Every row belongs to one group in each of 3 separate groupings. Each group adds its own fixed numbers to the row, and there is some noise. The rows also spread widely along 8 directions, which tell nothing about the answers.
Known rows, each followed by its group in each grouping:
[ -4   0 -13 -12   7   6  -1   0  -6   1  -4 -10  22   9  -5   0  -1  10
   2 -18  -5 -29 -22  15 -21  25   2   5 -12  -8  -7  18   2 -23   1  18
   8   7 -13 -12 -11] => z524 z592 z399
[ -6  10  14  -7 -29  -1  16 -12   2  -2  12 -28   6  -1 -19   2  17   4
  12  -9  -8  -7 -27   6   2   9  18   6  31  -6   0 -19  15   3 -12   2
 -16  -5  -4  -3   8] => z141 z76 z78
[ -1  -3  22 -14 -13   0  13 -23 -16   2   9   0  11  -9   2  17   4  -7
   7  18   6   5   1   1   0 -12   6   4  -7   6  14  -4  -6   1  -1  -2
  14   7  -1   8   3] => z603 z973 z78
[ -9   3 -19  -3  11   5  -3  -1   1   1   2 -38   3   4 -10 -10   8  15
  11 -12  -5 -31 -15  11 -12  13  13  11   8 -11  -2   8  15 -13 -11  12
 -16  -6  -1 -11  -7] => z141 z76 z584
[  8   6  24  -9 -27   3  13 -51  -9   8  17 -21  -4  -8  -6  -9   1 -18
   0  -2  -8  11  17  11  -3 -18   5   6   8   6  -8 -43   4   9   3 -21
 -26  28  11   6  23] => z524 z279 z584
[  2 -11 -16   2  -5 -10 -13   3 -15 -15   4 -15  15 -17  -9  -2   1   1
   6 -23  -7 -10 -14  23  -7  16   1   1  11   1  -8  -8  20  -7  -9  14
 -22  -3  -5 -12   4] => z162 z279 z399
[ -7  10  35   1 -16   0  16 -38  -1   7   8   8  -6  -9   1  -1   8   7
  28  33  11  15   4   7   6 -21  14  25  27   2  18 -19 -13  20   3 -14
  17   8  11  15  23] => z603 z973 z584
[ -4   1  12 -15   5  22  11 -43   5  30  18 -20  -8  -1  14  10   7  -3
 -12  37  -1   1  20 -13 -16 -27   9   6 -40  17   6   5  -4   0   3 -12
   0  15   3   4  -9] => z162 z885 z78
[ 10   1 -17   2   7   0  -9  -2   2  16   3 -29  36 -11  -7   3  14  17
 -26 -17 -15 -16   5   1 -13  -7 -13 -23 -29   6 -22   2   0 -30  -3   2
 -27  -4  -3  -5   6] => z141 z592 z399
[  9   8 -13  -1  16   2  -9 -23  -5  18  15 -36  14 -13  -9 -14   0   3
 -24   8  -9  -3  28   7  -9 -26  -1 -13 -30  12 -19 -12   8 -19  -6  -7
 -41  12   6   4  16] => z603 z885 z78
[ 10  11  -7 -11  -4 -30  -3   0  21  21   2  19  13  -5 -20 -25  -6  14
 -15 -21 -41 -25 -23  16 -38  34  -2 -14  16 -19 -22 -28 -20  -4  30 -11
  -5  24 -12 -12  55] => z162 z973 z78
[ -7   6  19  -3  19  16   0 -24 -21  -7   1  -1  12  -6 -10   1  10  20
  46  19  24   1  -8  27   5  -6  11  46  11  14  25  27   4   3 -13  10
  23  -4   5  15 -20] => z603 z885 z399
[  0  15 -20  -6  12  18  -3   3  31  52  14 -35  12   3   5  -1  25  19
 -16  19 -24 -34  -5 -10 -34 -12  18 -20 -46   2  -5  16 -11 -17   2  -8
 -14  -1  -7 -14   1] => z162 z973 z584
[ 11  -5 -21  -6  19 -18 -17 -16 -21 -21   1 -17  -2 -13 -25 -33 -23  -4
  14 -35  -7 -12  -8  43 -11  32   3  16  40 -10 -19 -16  28  -2  -5   6
 -47  14   0  -4  19] => z162 z76 z78
[-24  -3  20  11 -53 -18  24 -29   4 -14  12  12 -21 -16  11   0  -3  -3
   6  21   3  15  -9  -6   4  -8  14  12  48  -9   6 -54   5  36  10  -4
  14  11   4  -8  35] => z162 z279 z399
[-35 -30 -31  24  29 -15 -29  22   2  -5  -6  22   7 -24  49  19  -1  30
 -14   9  -4 -15   9 -16  -8  -3 -10 -12 -41   6  19  24 -14 -24   1  24
  44  -6  -7 -10  -8] => z162 z279 z78
[-15 -16   6 -30  13  17  19 -39 -33 -34 -11 -14 -20  21 -13  -3 -23 -14
  43   4  34 -27 -25  25 -13  27  10  67  31 -10  15  27  22  10  -3  24
  23  14   0  -7 -37] => z141 z76 z399
[ -2   9 -19  11  29   8 -21  -4  16  32  11 -24  15 -15  11  -7  15  32
  -2  12 -15 -10  18   5 -14 -17   6  -6 -31  12   0  12  -2 -17  -7  -6
 -18  -5   4   3   3] => z162 z885 z584
[-34 -20  10 -10 -22 -13  29 -41 -29 -48  -3   2 -39   8  -2 -11 -32 -27
  25  14  28  -8 -11  15  -6  13  22  46  50 -17   9 -19  20  27   4  22
  20  25   4 -20   4] => z603 z279 z78
[-29   7  -5  20 -19 -13   3  -3   5  -2  12 -20   1 -22  10  -1   8  22
   1  21   2   7   2 -10  12 -22  22  -7  11  -2   5 -22  14  -1 -18  10
  -7 -13   2  -2  18] => z603 z885 z78
[ 17  15  10   0  22  30  -7 -38  -3  18  13 -36   8  -7 -20 -17  20   8
  23  14   4  -2   9  28 -11 -19  12  25  -5  24  -3  10  14   1 -20 -14
 -36   8   9   9  -7] => z162 z279 z399
[ -2  -9  -1  -5 -19  -1   1  -9 -19 -16  12 -20   8 -17   5  17   1  -7
   9  -6   7   6 -13   7  10   2   8   5  13   1   6 -14  22   7 -12  10
 -14  -7   0  -1  -6] => z162 z76 z399
[-17  -8 -21 -13  -2  -3   4   1  -9 -13 -10 -20   6   4  -3   0  -8   5
   5  -4   5 -35 -22   3 -17  24  10  15   7 -14  -2  12  14  -7  -2  27
   4  -2 -12 -20 -13] => z141 z973 z399
[ -2  25  -9  15   7 -19  -3   4  22  11   5 -12   4  -6 -27 -33   8  32
  18  -7 -19 -19 -20  28 -10  10  19   7  42 -20 -10 -27   1  -3   1  -7
 -15   4   0  -4  44] => z603 z76 z584

New rows. What belongs after each?
[-24  -7  -1   9 -22  -1  11 -14 -12 -12  15 -29  -5 -13  14  12   7  -7
  -1  21  12   1   7 -12   9 -25  19  -4  -5   4   7 -13  18  -1 -20  14
  -4  -5   2  -9  -3] => z603 z279 z78
[-20 -13 -33  -4   7 -36  -6  11   3  -4  -9  14   1  -5   9 -14 -27   7
 -31  -3 -18 -32  -3  -5 -29  17  -5 -19  -9 -25 -15 -14 -13 -16  27  14
  19  20 -12 -23  34] => z603 z973 z78
[  0  -6 -26 -20  28  11   4 -34 -10  10   1 -40 -13   9   3 -19 -25 -20
 -18  21   8 -30  30   3 -31 -18   7   7 -35  -5 -16   8   9 -12   7   3
 -25  26   5 -13  -2] => z603 z973 z584
[ 13  -1  45 -44 -28   9  26 -49 -31 -12  11  -2   1  18 -36  -4  -3 -34
  31 -22  -2  -8 -31  40 -20  35   9  38  35  -1   3 -14   9  11   6  -3
   1  34  -6   0  -4] => z524 z279 z78
[ 14 -11 -14  -3  41 -23 -28   3 -32 -19 -17  19  30 -21 -17 -19 -17  14
  15 -27  -2 -14  -2  44 -12  27 -21  16  10  -1  -5  10  -2 -19   5  12
  -4   9  -1   5  14] => z603 z973 z399
[  6 -11 -12   0 -10 -13 -10   3 -25  -7  10 -22  26 -23   3  14   2  -7
  -5 -14  -4   0   8   6   9  -8  -4 -19  -9   3  -3 -17  10 -16  -7   7
 -29 -10   2  -1   9] => z603 z973 z584
[ -5  -5   0  -8 -14  -2   5 -13   1   8  15 -12   1  -3   0   4   8  -6
  -9   0 -14 -15  -7   4 -20   4   6  -7  -9   2  -3 -12   0  -3   6   0
  -6  12  -6 -13   9] => z162 z279 z78
[ 32  -3  -9 -28  21 -12 -15 -11 -17   7  -4   5  25  -4 -30 -20 -15  -5
  -2 -34 -23 -27 -15  40 -35  37 -18   6   2  -5 -22  -2  -3 -13  20  -3
 -24  25  -9  -4  20] => z162 z973 z399
[ -3  15   8 -18   5  20   7 -34   5  25   9 -29  -2  13  -8 -14   3   4
  11  10  -7 -18   1  13 -20  -3  18  21  -9   2   1   3   3  -2   2  -7
  -8  18  -1  -1  -7] => z524 z885 z584
[  8   4 -18   2  45  24 -15 -33  18  42  12 -30  -6  -3  14 -14   5   8
 -26  29 -13 -22  43  -4 -36 -36  -4  -6 -61  19 -11  11 -13 -18   8 -22
 -18  27  10  -1   5] => z162 z279 z584
[ -1  -7   3  -3  10   0  -6 -17 -10   1  -3  -7  15 -12   5   4   6  10
  11  -1   0  -8   6   7  -4  -4  -5   9   0   6  10  10  -5 -10  -4   1
  -2  -3   4   7  -3] => z141 z973 z584
[-21 -11 -16   5  -6 -21   6 -18 -16 -22  -2  -8 -12 -12   5 -15 -22  -5
   1  11  12  -6   6   3  -1  -1  13   7  20 -12  -3 -19  16   4  -4  14
  -9   7  -1  -8  18] => z603 z973 z78
[-32 -26  37  -6 -20 -16  26 -49 -22 -37  -8  42 -30  -6  24  13 -24  -9
  25  20  26  16   0  -7  10   0  -4  49  45  -8  33 -21 -13  26  17   6
  63  23   7   8   9] => z141 z76 z78
[-23 -12   4 -14 -23  -1  25 -31  -4 -14   0 -16 -21  12   2  -3  -9 -18
   1   4   2 -24  -9  -2 -19   7  12  21  18 -12  -1 -17   7  11  11   9
   9  17   0 -24   3] => z141 z279 z584
[ -3 -12 -45  11  29  -7 -41  37 -14  -1  -2 -20  33 -25   9   6  13  23
  11 -28  -9 -22 -11  20  -5  19   3 -14 -15   2   4  32  17 -31 -25  26
 -28 -32  -8 -10 -18] => z162 z973 z584
[ -4  10  -3  -6   2  20  -1 -13   0  16  11 -50  13   0  -9   1  21  11
  11   3  -3 -17   1   6  -5 -11  17   8 -12  10   1  14  17 -12 -20   5
 -31 -13   2  -4 -16] => z141 z885 z584
[ 11  40   4   2   5  22  12 -19  46  68  31 -50  13   0 -12  -8  35  26
 -36  38 -31 -14  14 -21 -24 -51  17 -30 -51   4 -16 -18 -17 -16   0 -34
 -25  13   1   6  30] => z603 z76 z78
[ -8  22  -8  23  11   9 -14  -6  23  30   8 -21  12 -26   6  -9  26  42
  11  29  -4   4   5  -2  -3 -25  19  -2  -3  10   5   2   3   2 -21  -8
 -16 -14   2   8  15] => z162 z973 z399
[-10   8 -21  -3  10  24   3 -25 -17   2  12 -71  -6  -1  -7  -9   6  -8
  20  23  24 -16  13  10  -3 -23  37  17  -6   4  -1  18  39  -3 -36  15
 -51 -14   8  -8 -24] => z603 z973 z584
[-31 -16 -15 -11 -18 -27   4  11 -14 -26 -11  15  -3   0  11  -3 -21   2
   8 -17  -2 -27 -34   5 -12  44  13   8  27 -27   7  -7   6  -3   8  32
  30   5 -21 -23   4] => z524 z973 z78
[-13  -2  -1  18   2 -22 -17   8   7  -7   1  20   7 -18   1 -10  10  28
  28 -16 -15  -6 -18  25  -6  20   4  11  36  -4  10 -13  -6   2   4   2
  11  -5   1  -6  25] => z162 z279 z584
[ 26  14  47 -19  -9  -3  20 -58  -7  15  17  10   3   1 -36 -20   2 -14
   2   4 -17   7   7  29 -21  -9  -9  17  16   9 -11 -40 -21   9  24 -35
  -8  46  10  13  45] => z603 z279 z78
[  0 -11  17 -34 -11  14  13 -27 -23   5   2  -5  10   8   7  19   0 -18
  10  -4   1 -15 -10   8 -13  12   3  15 -16   2  13  11  -6  -6   7   3
  18  18  -8  -2 -21] => z524 z973 z584
[-37   5   1  15 -52  -6  14   1  -2 -22  11 -32  -8  -9   7   4  17   4
  31  -6   7  -2 -30   4  15   8  41  10  49 -12  15 -26  34  14 -28  22
 -10 -20  -4 -17  -2] => z524 z279 z584
[ -1   7   0  23  33  12 -21 -27  -5   1   3 -21   5 -19  -8 -19  18  29
  28   4   7   1  21  23   2 -21   2  25  10  19   9  11   9  -9 -24  -5
 -24  -6  16  15   0] => z141 z279 z584
[ -7   3  -7   0 -10 -12   0  -9   8   8   7 -14   0  -8   9  -6  -5   6
  -9  -9 -14  -9   1   0  -6   0   7 -10   2 -13  -6 -30   0  -8   7  -4
  -6  13  -2  -3  21] => z524 z76 z584
[-34 -10  -5   4 -23  12  10 -18  -7   1  10 -32   0 -16  44  26  -1   2
 -17  34  19   9  20 -33  13 -40  14  -5 -36   9  12  -8  14  -3 -15  14
   9  -7  -1  -2 -22] => z524 z885 z399
[  8  -7  15 -12 -30   8   9 -35 -21  -1  25 -35   4 -14  -5  14  11 -28
  -6  -3  -2  11   5   6   3 -11  10  -7  -6  16  -5 -24  23   7 -14  -6
 -41   5   4  -4  -3] => z162 z279 z78
[-33 -19 -29   8  13 -14 -10  -5  -3  -9 -14   8  -4 -16  40  -4 -25  16
 -17  17  11 -13  16 -19  -8  -9  -3   0 -19  -8   4   0  -5 -10   8  19
  29  10  -8  -6   4] => z524 z973 z399
[-30 -29 -25   6  -4   8   4 -18 -15 -15   6 -28 -17 -13  42  20 -13 -14
 -21  28  22  -6  23 -22  -3 -27   7   0 -36   6   8   3  20   0 -10  22
   2   1   4 -19 -23] => z162 z279 z399
[  0  14  18  13  -4  10   8 -40  14  21  11  -4   1 -14   2  -2  14  15
   6  27   1  17  12   1  -4 -26   7   9   5  10  -2 -14  -5  11   0 -19
  -6   8   9  12  25] => z162 z592 z399
[-12 -13 -29 -19  26  25   7 -37   0  26   4 -55 -12   9  22   4 -13 -11
 -49  37   6 -34  39 -33 -33 -34   3 -11 -78   7 -13  23   4 -22  -1   4
 -18  20  -2 -13 -22] => z141 z973 z78
[ -4   4   1  24  10  -7 -17  -8  -4  -7  -1  -6  16 -30  -1  -6  12  33
  15  -3   3  12   4  10  15 -13  -5  12  22   7   6 -11   5  -7 -15   2
 -10 -13   7  18  13] => z141 z76 z399
[-14  -9  18  -1 -18  10  11 -42 -15  -1  15 -18  -8 -13  20  11   1 -15
  -5  19   9  13  22 -11   6 -29   8   4 -17  14  10 -16   6   2 -10  -5
  -1  16   5   6  -9] => z524 z279 z78
[-22 -22 -15 -10  -3 -13   1  -6 -18 -25 -14  -1  -2  -1   9   0 -17  -2
  13 -10   6 -23 -12   7 -10  23   5  19  21 -13   8   3   7  -2   2  24
  12  -1  -4 -15  -5] => z141 z973 z584
[-14 -29 -28 -19   3  -9  -3   8 -41 -29   1 -22  16  -5   8  17 -18 -18
  -9 -15   7 -20  -5   7  -4  17  -2  -3 -25  -2  -1  14  23 -24  -7  37
  -4  -4 -10 -20 -26] => z603 z885 z78
[-36   2  18  13  -5  -7  13 -39  15  -3  -2  21 -30  -2  19 -19 -11  17
  12  29   5  -2   5  -5 -12 -11  14  28  26  -8  11 -24 -13  17  12  -4
  40  29   2   1  26] => z524 z279 z78
[  3  -9  20 -25  -9 -12   3 -35 -25  -8   1  18   4  -4  -4  -5 -22 -12
   3 -16  -8   2   1  19  -9  17 -12  17   8   2   0 -19  -8  -5  18  -2
  11  30  -3   7  10] => z524 z885 z78
[-24   0  38  -3 -55 -18  43 -62  -7 -19   6  14 -35  -9   7  -8 -26 -17
   4  43  18  26  11  -8   9 -27  14  28  52 -11   2 -68  -3  45  26 -10
  23  30  13   2  47] => z603 z885 z399
[ 11  -6  15  -3  15   4 -16 -36 -25   6   3   4  18 -26  13   4  -3   4
   1   3   4  20  29   8   5 -20 -13   3 -20  22   8   0  -6 -14  -8 -11
  -7  13   6  29   2] => z524 z973 z78
[  4   3  24 -18 -22   7  10  -1   1  24  10  -7  34  -4   0  32  34   9
   5  -4 -18 -12 -20  -5 -10   1  -2 -10 -17   7  15   9 -19 -13  -2  -4
  15 -11  -7   3  -5] => z141 z973 z584
[-14  26  12  26  35   0  -7 -20  41  22  -9  41  -4  -4  -7 -31  12  64
  38  27  -6 -12 -16  22 -23   7   9  39  35  -5  10  14 -31   7  14 -12
  45  12   2  10  36] => z162 z592 z399
[  5   7  14 -28  19  15  14 -27  -4  17   3  -2   5  17 -16  -3   4   1
  13  19  -1 -26 -12  15 -30   5   9  22 -14  -2   8  24 -15  -6   9  -2
  20  22  -7  -1  -5] => z603 z973 z78
[-44 -18 -15  28  15  -7 -10  -7   6 -16  -7  17 -24 -14  41   1  -6  24
  23  29  14  -7   8  -7  -2 -10  13  25  11  -1  26  10  -1   7  -4  19
  40  -3   6 -10   0] => z162 z279 z584
[-39  19   6  21 -35  -1  15  25  23  12  12 -16  13  -9   6  16  42  38
  29  27   0  -9 -41 -16   9  -6  46  -4  20  -9  26   3   4   4 -26  18
  24 -37 -13 -11   3] => z603 z973 z78
[-17 -10  -6  -4 -19 -21   1   8   3  -1  -4  12  18 -13  11  13  -1  18
 -22  -6 -19 -14  -9 -12  -8   8 -13 -10  -8  -6  -1 -16 -15 -13  19  10
  27   1  -9  -8  17] => z141 z885 z399
[ 33  -8  32 -12  40  25 -16 -61 -27  14  14   4  11 -17   4  10   3  -7
  25  11   9  25  37  28   2 -29 -20  30 -23  34  21  14 -14  -4   0 -29
  -5  22  24  38 -10] => z162 z76 z584
[-11  -8  13  -6   1 -10   1 -25 -13 -12  -4  18  -4  -5   8  -3 -18   6
  14  -6   1  -1  -7  13  -4  13  -3  23  20  -7  12 -13  -4  -2   9   2
  27  22  -2   9   7] => z524 z76 z78
[ -2  13   1  29  16 -21 -29  21  14  23   4  20  40 -38   4   0  30  54
   1   2 -24   6   0   4   4 -13  -6 -22  -8  11   9  -3 -27 -24  -7  -9
  10 -17  -4  20  37] => z603 z973 z78
[-12  -6 -29   1  -8  -6  -4  10  -4  -3   2 -30  11 -11  14   5  -7   6
 -19 -11  -8 -18  -6  -5  -4   1   6 -14 -14 -11 -10 -14  16 -19  -6  17
 -11   0 -11 -11  -2] => z524 z76 z399
[-32 -32  -2  -5 -34   6  16 -19 -21 -18  14 -20 -13  -9  37  38  -2 -25
 -12  19  14   2   7 -27   4 -16  14  -4 -22   6  16  -6  18   4 -10  18
  11  -2  -1 -17 -24] => z162 z279 z78
[-27   3   2   2  -1   2  14 -52 -16 -30  -7 -24 -32  -5  -9 -34 -23   4
  32  22  33   1   8  20   4  -6  21  58  57  -4   2 -15  33  27 -12  13
 -15   9  12   0   1] => z141 z885 z399
[ -7  -3  -5 -11  -3   3   8 -10  -7   9  11 -23  10  -3   3   8   4  -3
 -11  16   0 -13   1  -7 -10 -13  10  -9 -26   2  -1   4   3 -12  -7   6
  -6   2  -6  -8  -2] => z603 z973 z78
[ -3 -13  12  -1   4   2   6 -33 -17  -2   5   0   8  -7  11  14  -5  -6
   4  11  11   5  19   5   3 -19  -8   8 -11   6   7   0  -7  -8   5  -1
  10  11  13   5   7] => z603 z592 z584
[ -1 -13  19 -10  19  33   2 -52 -25  13   7 -20   7 -12  26  26   9  -7
  -6  38  24  13  42 -19   3 -48  -9  13 -53  32  21  29  -5 -11 -19  -6
   4   6  11  24 -32] => z141 z973 z78
[-31  17  -2  -1   0   6  23 -46  26   6  -2 -17 -49  21   1 -42 -22  10
  23  31   8 -26  -7   6 -25  -2  37  43  41 -28   0 -22   6  23  10  -4
  12  34   2 -13  22] => z524 z76 z584
[-39   8 -20   4 -18   6  15 -17  18  10   2 -39 -25   6  17 -14  -5  10
   8  28   8 -23  -7 -13 -12  -8  41  11  12 -18   2  -9  20   9 -11  14
  -5   1  -3 -19   0] => z524 z973 z584
[ 15 -14  -4 -13  30  -5 -34  11 -21  16  -1  16  51 -21  12  21  10  16
 -13 -27 -20 -10   7   9 -12  10 -30 -21 -54  17   8  26 -22 -45   1   2
  15   4 -14  15 -11] => z524 z973 z78
[-20 -20  -5  -5 -17  17  18 -40 -21 -12  13 -52 -16  -8  30  26  -6 -23
 -12  25  27   4  28 -25  14 -41  11   4 -18   6   9 -10  25   3 -18  10
 -16  -4  13  -3 -26] => z141 z76 z584
[ -3  -1   6  -9  -2   1   3 -21   4  14   7   2   3  -7   6   4   6   3
   2  14  -6  -6  -5   1 -18   1   8   7  -4   2   6   1  -9   2   6  -6
   7  10  -5  -1   9] => z162 z973 z78
[  5 -18  24 -24  -6 -13 -10 -10 -36 -12  -1  32  31 -10  -2  18  -5  -4
  13 -35 -11   3 -17  26   0  33 -22  10   1   8  14   2 -14 -16  13   8
  28  14 -11  11  -6] => z524 z885 z78
[-13  16 -11  11  11  17  -2   0  32  31  15 -30  -2   4  -2 -10  28  28
  14  16 -15 -31 -14   7 -27  -3  28   5  -8   2   4  13   1  -5  -8  -2
  -5  -6  -2 -16   1] => z162 z279 z584
[-29  -3 -13 -13 -17   7  22 -14   4   1   0 -32 -14  14   6   2  -3  -1
  -8  19   5 -35 -14 -19 -20   6  26   7  -3 -13   0   8  13   1  -4  18
   4   2 -11 -23 -11] => z141 z973 z78
[  9   4 -13 -17 -18  -5  -2  21 -29 -15   6 -37  37  -7 -33   3  13  -7
  18 -34  -3 -23 -40  32  -2  33  16  -2  20 -10  -9   3  31 -13 -21  25
 -39 -21 -14 -16  -8] => z603 z973 z399
[  0   5  29 -12 -20  27  12 -29  -8  15  18 -27  13   0   5  20  27  -5
  18   8   0   3  -2   3  -1 -18  14  11 -14  15  17   0   3  -2 -14  -7
   1   3   3   7 -18] => z524 z279 z584
[-18  18   3  24   4 -11 -12 -11  20  18   1  10   5 -23  10 -23   9  43
  11  15  -8   5   4   2  -2 -11  14   2  18  -2   7 -15 -11  -2  -7 -10
   7   3  -4  14  33] => z524 z973 z78
[-20   9   6  21 -33 -18   9  -4   5  -8   7  -6   7 -28   6   1  10  20
  10  21   6  13  -7  -8  16 -21  19  -3  33  -7   6 -36   7  13 -10   4
  -4 -14   1   2  33] => z603 z973 z399
[  5  -6 -28   4  61 -17 -41  11  -6  -1 -22  16  26 -10 -13 -31  -7  37
  20 -34 -17 -36  -5  40 -28  35 -21  18   7  -3  -5  28 -12 -32   6  11
  -1   3  -2   2  11] => z141 z973 z584
[  6   3  -5 -10 -32  -9   0 -18 -22  -2  18 -50  16 -21 -11  -6  -2 -15
 -15 -27 -14   8   7  11   9  -4  10 -20   2   5 -22 -40  34 -10 -18   2
 -67   3  -1  -1   9] => z524 z885 z78
[-10 -16 -25   6  -1 -14 -17  10  -8  -2   0 -10  11 -22  24  11  -2   6
  -5  -6  -7 -10   2  -2  -4   6   3 -13 -10  -3   5   2   7 -11  -5  14
  -9 -12  -3 -12   3] => z162 z973 z584
[ -8  -2   2   7  -2 -14   1 -26  -9  -4   4  -4  -3 -21   4 -10 -11  -1
  -3  19   6   7  20   1   1 -21   5   1   8   0   0 -22   3   2  -1  -3
 -12  10   5   5  26] => z603 z973 z78
[-13  21 -15  23  11 -14  -8  -5  27   7  -2 -19  -7  -1 -26 -51   7  37
  16 -11 -19 -30 -15  28 -25  16  18  15  49 -15 -17 -22   6  -2  -1   0
 -25   4   3 -12  41] => z141 z279 z584
[-53 -23  40   0 -46  -9  26 -33 -29 -41  -7  41 -24 -12  40  29 -15  -5
  48  31  38  25 -19 -14  24   4  20  45  52  -6  51  -7   2  32  -4  22
  75   1  -3   5 -13] => z524 z973 z78
[ -7 -11  21   0 -21  -8   5 -20 -14 -17   5  16   3 -14   1  10   4  -1
  23  -1   3   7 -17  16   1  10   2  22  29   6  12 -15   1  15   3   4
  19   5   2   0   7] => z162 z279 z399
[ -3   3  25  -5 -23   5   7   0   1   9  10  -7  25  -2 -10  20  39  13
  20 -13 -15 -15 -27  11  -5   9   4   5   9   8  14   2 -11  -6  -4  -1
  14 -10  -3  -3  -4] => z141 z279 z584
[  5  24   8   6 -30 -14  -2  28  33  29  18  -3  30  -9 -25  -1  43  30
   8 -29 -50 -20 -47  19 -20  26  15 -24  23  -7  -6 -26 -15  -5   7 -10
  -8 -10 -12 -15  40] => z162 z279 z584
[  1  -7  -9  22   5 -17 -20   3 -15  -6  11  -9  24 -33   2   2  10  12
  -9 -11  -8   7  16   9   8 -17  -9 -21 -12  12  -4 -15   5 -21 -13   4
 -19  -5   4   6  20] => z603 z279 z78
